There are 4 nested groupings, the coarsest first. Each group lies inside one group of the grouping before and may be the whole of it. The rows also spread widely along 14 directions, which tell nothing about the answers.
Known rows, each followed by its group in each grouping:
[-28.0 -15.9  -4.0 -13.0   9.2  -0.6  20.7 -75.9  -8.3   2.2  18.2  54.4
   4.0  16.6  59.4  13.8  17.9   1.8  -1.8   4.3  14.1 -21.1   0.6 -21.1
  41.3 -36.5] | q_551 q_62 zaru q_94
[-24.7 -13.8 -15.2   7.7 -18.2 -11.9  -0.8   7.8  -4.1  -3.5  -5.8   0.4
  -7.7   6.4   8.2 -33.1  -5.3  -6.6  -4.5  -7.4  -6.8 -26.2 -16.3  25.6
  23.6 -13.6] | q_693 q_596 Mibo q_268
[-28.2  -2.8 -18.1   6.1  -8.6 -10.8  24.5  10.9  -0.1   3.3 -11.1 -16.7
  -7.7   9.2  10.5 -17.5  15.2 -32.8 -15.7  -3.3   3.0 -21.6  10.6  40.1
  -0.7 -10.0] | q_551 q_831 semu q_118
[ 15.5  33.4   6.0  -3.5 -45.6   2.7 -16.8   9.4  -1.6  -8.1  -7.4 -39.4
   6.2  19.4 -35.0  -4.6   0.8  16.8  -2.2  11.8   6.3  -3.7  30.4 -17.0
 -26.1  39.8] | q_693 q_136 dabu q_285
[ 31.0 -17.9  35.1  -8.7 -11.7 -31.8 -41.6   5.9 -20.3 -28.2  10.1  11.0
 -12.2  -1.4 -51.1   8.9  -4.8  27.7  14.5  10.3  -6.3 -10.9 -30.7 -20.2
  28.0 -17.0] | q_693 q_596 Mibo q_358
[  0.6 -11.5  16.5   2.9  -7.7  16.1  13.7  28.1 -14.4  23.7 -14.0  -5.4
 -30.7 -12.6  14.5 -10.7 -24.1 -33.5  -8.5  24.4  10.1 -13.4 -15.9  24.4
  -5.3  12.7] | q_551 q_923 gavu q_184
[-21.5  13.1 -24.8  17.4  30.0 -16.1  27.8  -0.1  21.1  16.5  -6.7  -0.9
  17.7  16.3  -0.5 -26.5 -17.0  -1.3   1.7 -20.4 -13.3   1.4  -1.7  13.7
  27.7  31.4] | q_551 q_648 mati q_90
[ 52.0 -66.9  22.2 -29.8 -44.8 -24.9 -47.8 -27.5  -4.2  16.1  -4.2  14.1
  24.6 -31.2   4.6 -30.2 -24.9  -9.9  21.6  -7.8  21.5  -0.7 -34.0 -22.8
  47.8 -44.3] | q_551 q_648 mami q_122
[-13.1  22.3  68.2  46.7   8.0  40.8  22.5   4.7 -40.0   4.0 -17.0  36.1
 -22.9  -2.0  14.7  19.6 -21.7   8.8 -40.9  16.8  50.4  -8.8  17.7 -19.3
  38.8 -49.6] | q_693 q_318 tep q_642
[-53.3  17.2  -0.6  22.7  -3.4   4.4  23.0  13.4  31.7  -5.3 -30.2   5.5
  -9.3 -33.9   7.6   4.9  17.3   2.6 -23.3 -27.6   6.6  -9.7  28.1 -13.2
  13.2  15.1] | q_693 q_136 tifi q_867
[ 38.8   7.0  36.6 -20.9 -17.1   1.2   1.9 -24.4 -20.5  69.4 -11.3   3.5
  18.6  10.9 -13.5  -4.6 -77.7  -7.0  -1.0   4.1   8.0  -1.9  14.9 -38.9
  67.7  59.2] | q_693 q_136 dabu q_388
[  9.7 -19.2   5.2  -1.3 -10.4 -12.0  16.7   7.9 -11.7   5.4 -28.3   5.8
 -38.5  -3.3   3.7  22.1  -5.6  -9.3 -26.9  -0.4   8.7   9.9 -10.7  16.6
   4.2   0.0] | q_693 q_318 tep q_764
[-10.3 -25.6  -7.1  22.6  15.9  25.6 -12.9   8.2  44.3   6.8  12.9  23.2
 -11.0   1.2   0.2 -11.0   1.9  -7.6  21.6  -2.7  -2.8  -7.6 -47.6   2.7
 -18.3  11.8] | q_693 q_596 Somem q_46
[ -8.2 -20.4  -6.3  -8.0   0.6  21.4  16.0  23.6  34.3  10.9  -9.6   1.5
 -24.8 -29.2   7.8  18.2  31.0 -46.2   0.5   4.8   8.1 -11.4  -8.3  22.8
 -48.1  24.1] | q_551 q_831 semu q_780
[ 31.7 -20.0   9.9 -33.5 -60.0  16.2 -11.3   0.6 -11.9  16.3 -26.9   8.7
  24.9 -32.5  13.4 -15.5 -15.0 -13.7   2.8  -4.4  33.2 -11.7   0.2  -5.1
   9.4 -22.1] | q_693 q_596 Somem q_591
[ -0.1  28.7  42.7   4.3 -52.3  22.7 -16.6 -17.1 -13.9  52.5  -3.4  -3.5
  16.3  27.3 -14.6   7.9 -22.9  -9.3  10.9  14.1  21.8 -26.6  30.9 -42.7
  21.7  27.2] | q_551 q_62 zaru q_710
[  4.1  -6.4  -8.7 -19.1 -67.6 -16.1 -40.9 -24.3  31.5  17.5 -17.7  -1.6
  29.6   1.1 -22.7   4.4  11.8  18.2  27.4 -32.4  -5.9  -1.3   6.2 -47.1
  11.8  24.3] | q_693 q_765 goko q_384
[ -7.8   3.2  -5.8  18.8  -6.2 -17.3 -35.6 -18.1  24.7 -38.1  19.5 -23.1
  14.1   7.1  -3.1 -42.3   3.4  35.5  12.6   3.1  -1.0   1.2  -1.0 -36.6
   9.3   2.2] | q_551 q_62 petul q_797
[ 15.8   5.3  12.5  -7.4  22.8   2.1   9.8  15.4   7.0  -5.2  19.9  12.1
  12.8  -8.4  -7.5 -26.6 -23.0 -29.7 -16.9  15.3   0.1  -6.0  28.0  -5.6
   4.5   8.3] | q_551 q_831 semu q_118
[ 13.2  10.3   1.6 -11.2 -58.1  -7.4   4.6   9.0 -30.9  -5.7 -43.4 -33.1
  -7.0   0.6  -5.2   8.0   4.8  15.3 -14.5  -0.3  25.8  -1.6   9.9  13.5
  -4.0  -5.3] | q_693 q_318 tep q_642
[-49.3 -26.4 -52.9   9.4   1.0 -44.6   9.6 -41.0   6.4 -25.2  18.4   7.8
  10.7  39.1  34.3 -41.3  32.1   2.3   3.0 -19.3 -16.0 -27.8 -18.8  37.9
  31.6 -52.8] | q_551 q_62 zaru q_94
[  2.1  -4.1   6.4  12.9  56.6  -3.2  19.3 -44.5 -25.9 -28.9  42.4 -10.2
 -10.1  36.6  37.9 -39.1 -29.5  -3.6 -21.0  43.8   7.4 -21.3  -3.4  -1.2
  40.0   5.2] | q_693 q_596 Mibo q_358
[ 13.1 -28.8   0.5 -30.2 -26.5 -10.1   6.7  -4.9   7.2  12.5 -23.5  -6.1
 -13.9 -34.4  13.8   3.1  -5.5 -25.1 -13.5  -3.9  11.4  -6.0   4.6  -2.2
   7.7  23.9] | q_693 q_136 tifi q_867
[  7.9 -21.1  15.3  -8.3 -16.7 -22.1 -13.9  19.6  16.0  -6.3 -15.3  21.3
   1.4 -26.6 -45.7  22.8  23.4   2.9   8.0 -24.9   2.3 -10.9 -14.0   1.5
   8.1 -15.9] | q_693 q_136 tifi q_867
[ 14.6  -2.2 -22.5  -5.9   1.3  -4.8  -2.2 -18.3  11.8  15.7   4.6  32.0
  12.5  14.4  24.1 -40.4 -58.6  29.8  12.2  -1.3 -15.1  31.3 -21.7 -17.7
  27.0  22.1] | q_551 q_62 zaru q_94
[-50.8  16.5  -2.1  45.1 -24.9  10.2  -0.9   9.3  26.9  19.8 -29.0  16.0
   4.4   2.7  -4.6  -0.5  14.7  21.4   8.2 -32.0  10.6  -1.0  -4.1  -7.0
  13.1 -13.5] | q_551 q_62 petul q_797
[ 34.5 -10.8  -1.6 -12.1  -2.4 -21.9 -19.7  -9.5  11.3  -6.2  17.2  -5.9
  41.8   9.0 -25.4 -32.1 -13.5   9.0  22.6  -1.6  -0.3  -3.7 -10.3  -7.1
  18.2   1.9] | q_551 q_62 zaru q_710
[-50.0  59.6 -14.5   0.0  23.8   7.4  38.4   3.7   9.7   1.5   0.9  28.7
  17.6   2.5   8.5  -7.8 -13.5  19.7  -0.5  -5.4 -17.2 -16.7  35.6 -15.7
  24.4  45.7] | q_551 q_62 zaru q_94
[-16.0  38.5  -7.0  18.5 -25.2  28.4 -20.2   7.7   6.1 -13.7  20.2 -29.2
 -25.0  34.3  15.6 -37.1 -19.1   9.6  -1.9  45.2  -2.5  -0.6  19.8 -20.5
 -48.8  50.6] | q_551 q_62 petul q_797
[ 10.9  24.1   0.5 -16.0 -40.4 -35.4 -16.9   4.9 -30.3  -3.2 -10.1  23.8
  21.6  28.3 -42.3  -0.3 -12.7  42.6  14.5 -10.4 -14.8   3.9  -1.9   0.0
  30.5 -31.6] | q_551 q_831 semu q_780
[-18.9  11.3 -22.9  10.7 -37.8 -15.0  -5.1  11.8  -0.4  -6.1 -14.8   9.4
  -4.9  17.1   3.2 -24.4  -7.6  23.6  -3.8  -9.6  -9.2  10.7  -0.7   9.4
  -0.1 -15.4] | q_551 q_62 zaru q_94
[-16.1  -0.9  -2.5 -11.4  -2.6   5.4   7.2  -5.7  21.1  -7.1  11.8  11.5
   8.5  -3.5  -1.7   7.0  26.1 -27.2  -7.9  -3.6   1.0 -33.6  27.1  -8.1
  -8.2  14.0] | q_693 q_318 tep q_764
[ 23.6   6.0  15.6  -6.8   0.2  12.9   0.0  -3.5 -19.0  -0.4   4.0  32.5
 -13.6  14.5  -5.8  12.7 -24.2  15.7  -1.7  23.7   4.8   6.4 -12.0  -9.8
   1.1   7.7] | q_693 q_596 Mibo q_358
[ 13.5  -1.0  13.1   2.6 -17.2  12.2   1.6  44.0  -0.2  -9.3  -9.5 -29.0
 -41.7 -26.4  12.7 -25.9 -22.7 -31.2 -32.7  32.6  13.1   8.3  19.3   5.1
 -36.6  29.6] | q_551 q_62 zaru q_94
[ 16.1  -0.7  27.7  38.8 -18.4  19.5 -36.2  16.5   6.9 -18.1  23.2  46.7
 -11.2  27.8 -22.1  -6.3  -0.4  14.7  -7.2  16.6  11.4  21.2  -4.0 -18.4
 -33.6 -55.6] | q_551 q_62 zaru q_94
[ 15.0 -28.7 -28.7 -38.9 -18.9 -23.3   0.3  -2.9   7.5   6.3 -10.9  -3.8
 -24.4 -10.7  18.5 -11.8 -17.1 -13.4   3.7   7.3 -18.0  12.0 -21.1  10.6
  -6.5  33.3] | q_551 q_831 semu q_118
[  9.8 -40.9   3.4   2.3 -75.2 -34.3 -44.7 -32.3  38.5   4.2 -27.7 -25.0
  10.2 -26.2   1.7 -18.4   7.1  -3.6 -20.8 -37.7  13.9  16.3  29.4 -57.3
  27.3 -11.0] | q_693 q_136 tifi q_867

New rows, each followed by its group in each grouping:
[-56.9 -11.7 -22.5  24.1 -23.8 -44.1  22.5  56.8   9.9  12.8 -48.7  -8.2
 -73.4 -12.5  -9.1   9.3  10.9 -27.7 -34.6 -25.7 -29.7   1.8  -5.8  48.4
  -0.4  14.4] | q_551 q_62 zaru q_94
[ 14.4 -26.6 -22.3 -36.4 -25.9  -5.5  -3.9   6.0  15.9  20.0 -13.1  44.4
  19.1 -19.2  -7.7  -2.8 -10.4  -5.2  21.5 -21.8 -12.8  -5.7 -24.9  10.2
   9.8   6.7] | q_693 q_596 Mibo q_358
[ 16.9  36.0   9.8   0.3 -34.9  32.5   6.6  -9.2  -5.2 -10.2 -19.8 -27.7
  21.7   0.0  15.5  -9.1  -7.7  17.7 -19.7  12.6  40.0   6.5  44.6 -30.0
 -15.6  17.3] | q_693 q_318 tep q_764
[ 33.8   1.0  -0.1 -23.8 -43.0   1.6 -22.8  39.2  -4.0 -44.6 -14.3   6.7
  27.1 -39.1 -17.9 -32.4  -7.3  29.3   1.7  -4.9  13.1   4.1   1.9  -0.4
 -15.1 -31.0] | q_693 q_318 tep q_642
[ -0.5   2.0  -2.8  19.8 -47.6 -10.1 -23.4 -15.6  -8.3  -3.4 -23.1  -7.4
   3.2  23.7  -6.1 -16.8 -13.1  53.9   5.9 -13.4   8.4  16.3 -21.9  -9.7
  22.6 -23.4] | q_693 q_136 dabu q_388
[-42.6  22.1 -25.8  14.2  19.7   3.4  28.6   7.3  10.1  -9.8  -4.3  12.8
 -21.7  14.4  18.5  -6.2   2.3  10.3  -3.2   4.4 -14.3   0.2  -7.2  19.2
  -8.1  15.7] | q_551 q_831 semu q_118
[ 21.3  -6.2 -10.4  16.3 -15.7 -21.6 -23.8 -43.7  20.3 -27.5   1.9 -43.9
  54.5  12.2   7.3 -55.4  -0.7  31.6   3.2 -13.8  24.1  18.8  12.1 -33.4
  29.2 -27.8] | q_551 q_831 semu q_118
[-66.8 -10.6   7.9  11.4 -48.7 -26.5  -0.7  26.3 -21.2   6.9 -16.3  -8.5
 -56.9  -5.0   7.4 -17.0  -0.8 -37.5 -37.8  -3.4 -18.6 -50.4  18.1  22.4
  34.2 -11.5] | q_693 q_136 dabu q_388
[ 29.1  -4.4  -2.6  19.5  -4.6  16.1   4.1 -18.5 -14.7  -3.1  10.1 -28.5
 -31.4  69.7  -9.2  32.2  41.8  -9.2   2.3  43.5  33.6   7.2 -24.2  41.3
 -75.3  -6.4] | q_551 q_62 petul q_797
[  7.3   6.9  14.2 -17.9 -54.8  -9.5 -11.6  19.1 -20.1  10.4 -13.8  37.5
   6.8  -7.9 -13.7  -2.6 -15.3  -7.1 -14.7  -0.7  -3.7  -3.5  26.2 -10.7
   9.8 -32.4] | q_551 q_923 gavu q_184
[ 40.1   9.5  23.6   5.2  53.8  -0.9   5.5  55.6   6.0 -11.3  43.6  16.7
  -4.1  -2.2 -33.0 -45.6 -59.9 -45.0 -32.3  39.1 -25.1   5.1  28.7   1.7
 -12.5  32.8] | q_551 q_923 gavu q_184
[ -5.6  29.7   7.9 -13.6 -62.8 -30.3  -8.7  -7.7 -19.6  12.5 -14.8 -22.4
  28.4  22.9 -32.7   1.4  16.3 -14.0 -13.0 -12.1   5.8 -25.3  62.2 -16.7
  18.3  -2.5] | q_551 q_648 mati q_90
[-41.1 -13.7  -0.8 -20.8 -10.9  -9.0   3.1 -17.3  27.7  15.3 -10.1  13.8
 -10.0 -22.6 -11.1  41.1  42.2  -7.7  22.3 -22.9 -10.4 -43.7 -11.3 -12.3
  16.5  35.3] | q_693 q_136 dabu q_388
[-57.4 -15.5  -9.8 -23.1   2.7 -28.5   8.3 -51.0 -13.7  12.4  24.3  49.1
 -28.8  18.1  40.5   6.2   1.1 -12.2   5.1   7.4 -26.7 -46.3  -8.1 -11.6
  57.9   1.1] | q_551 q_62 petul q_797
[-14.5  -7.9 -11.3 -18.2 -20.0 -30.8  16.5  16.2  -8.6  10.6 -26.2   3.1
  11.9 -23.4  -3.8 -16.2  -1.5 -12.8  -1.8 -22.1   1.6 -21.8   2.3  28.3
  38.1 -11.4] | q_551 q_62 petul q_797
[ -1.7 -15.8 -26.5 -19.0  10.2  -3.9   4.1 -30.4   9.5 -30.6  16.3  50.6
  -3.0 -13.8  56.1 -28.7 -16.6  20.1  -9.6  10.8  -3.9  19.9  -6.2 -18.9
   9.8 -20.1] | q_551 q_62 petul q_797
[  0.0 -30.3  -9.7   0.5 -40.0  -9.4 -11.8 -21.0   1.0   0.4 -11.5  -4.6
  -1.2   4.2  19.6 -25.3  -2.4   4.1  -4.9  -9.1  12.7  -4.5 -15.7   5.3
  18.0 -25.8] | q_693 q_136 dabu q_285
[  3.1  -1.4  16.4   2.9  51.2   3.5  22.6  39.3   0.1  -0.6   5.9  11.7
 -12.6 -21.6 -12.0 -15.8 -27.9 -13.2   5.4  14.4  -4.2 -12.1 -28.5  28.0
  16.1  18.0] | q_551 q_831 semu q_780
[-38.9  25.0  49.3  38.1  10.0  27.9  14.9 -12.8 -13.5  10.6 -19.2 -18.1
 -24.0   7.0  -3.8  45.2  32.1  13.4  11.5  13.8  41.0 -29.9 -12.0 -14.1
  18.0   0.8] | q_551 q_831 semu q_118
[-15.4   3.8 -16.5 -13.0  14.4  -7.3   7.4 -42.9  28.4  -6.6  16.6  25.3
  42.8  10.5   1.6   1.2  17.5  12.9  15.1 -22.0  -5.1 -23.4  10.8 -27.3
  29.8  12.3] | q_693 q_318 tep q_764
[ -0.7 -13.9 -14.8  -0.4 -12.6 -22.6   3.4   6.5  20.1  16.5 -22.5  -0.1
   5.3  -3.9 -13.5  -5.7  -0.7  -4.8   4.8 -24.6  -5.9   9.7 -11.1  10.4
  13.5   4.3] | q_551 q_831 semu q_118
[-23.7   9.1 -18.6  16.5  -0.8 -19.9  14.7 -18.2   4.3  15.7 -15.0 -16.3
  12.8  20.4  10.8 -23.0 -14.5  13.0   3.3 -12.8  -6.8  -2.2  -6.1   2.2
  37.9  14.4] | q_551 q_923 gavu q_184
[-47.5  -4.9  -2.0   4.7  23.4   5.9  22.8 -39.9  33.0  12.7  33.3  30.6
 -22.9  27.9   7.8  46.2  55.3 -65.7 -25.6   4.8  -8.8 -47.6  42.0 -18.3
 -13.1  23.4] | q_693 q_596 Somem q_46
[ 12.0  35.3  41.5   7.8   8.4 -21.4  -5.4  30.3 -23.2  -0.8  10.0 -19.8
   8.1   8.2 -51.2 -21.1 -36.9   0.4  -7.3  15.9  -3.6 -20.5  29.3 -16.4
  39.0  28.6] | q_551 q_62 zaru q_94
[  6.3   0.1  12.8  23.7 -31.3   4.7 -18.1   6.7  21.5  11.3 -27.1 -11.9
  24.4 -12.8 -21.1 -20.4 -13.8  29.2   9.3 -27.2  19.4   9.3  -8.8 -20.3
  24.3   0.2] | q_693 q_136 dabu q_285
[ 10.9  27.0  45.4  39.5 -14.4  16.9 -38.4  -5.3 -11.8   4.5  28.3  -4.8
  13.9  54.9 -46.2  -5.4  -3.3  19.6  20.9  25.9  21.8 -16.6   0.2 -26.4
  -1.0 -12.8] | q_551 q_62 petul q_797
[ -0.7   4.0 -13.6   2.8  24.7 -11.1   7.3  20.6   5.8 -19.7  12.1   8.0
   6.4   8.0 -16.5 -29.2 -13.8  -0.3   1.1   1.4 -15.3 -13.1 -13.2  21.9
   6.8   7.7] | q_693 q_596 Somem q_591
[-40.3  23.0 -23.2   9.5 -37.9  -9.3   2.3  13.8  -3.0  10.5  -6.4   5.9
  27.5  33.2 -17.2 -22.9  13.1   7.9  21.4 -17.6  -9.1 -34.9  -1.8  34.9
   8.7 -19.1] | q_551 q_62 zaru q_710
[-36.1  23.5  -0.1  30.1  10.7  26.7  42.6 -34.1  21.0  23.5  -2.2   0.4
   1.3  22.2  35.9   2.0   4.1 -34.4 -44.5  -0.6  23.8 -10.9  62.2 -17.0
   4.5  24.6] | q_693 q_136 tifi q_867
[-40.4   4.8 -16.6   5.9 -28.0  14.0  22.2  18.5   0.4   9.0 -25.0  26.3
   7.9  -4.8   6.0  -5.6  17.6  -0.2  -0.7 -23.6   7.8 -27.6  -6.4  41.0
   3.1 -31.4] | q_693 q_136 dabu q_388
[-55.5   7.0   6.9   5.4 -28.9  -2.7  -7.8 -21.1   1.9  -5.8  28.6   4.6
  -1.6  28.8   2.6  -2.7  36.1 -39.6 -16.1   2.7  -6.0 -70.6  48.0 -15.3
  11.3  -8.8] | q_693 q_318 tep q_642
[-18.9  29.9  -6.8  14.3  -7.6   3.6   2.9  13.3  12.5  15.6  -0.2  32.9
  24.2  27.6 -31.4  -6.1  -9.4   4.7   4.1 -18.6 -14.0 -12.8  13.1  -2.2
  11.0   6.2] | q_693 q_596 Somem q_591
[ 14.2 -38.6 -27.0  -3.6   3.3 -12.4  -6.7   1.5  64.1   3.2  12.9  44.5
 -23.5  -3.7 -10.5  24.3  29.4 -41.8 -19.5 -10.1 -20.0  33.0  10.6  -8.2
 -58.4  15.6] | q_551 q_62 petul q_797
[-24.8  -0.8  -5.1   7.5  -3.7  -4.4  20.2  -4.1 -11.3 -11.7 -24.9  39.1
   2.5 -19.5  25.9 -11.9 -11.9  24.5 -16.8 -18.2   8.3  -1.0  -6.1   2.7
  48.3 -39.3] | q_693 q_596 Mibo q_358
[ 12.4  13.0   8.4  10.4  23.2  -5.2  12.4 -21.7 -16.4 -27.4  -5.6   7.6
   9.5   3.7  11.9 -13.3 -22.4  39.7 -12.5   6.0  18.1  14.0  -6.2 -17.6
  38.0 -16.0] | q_693 q_596 Somem q_591
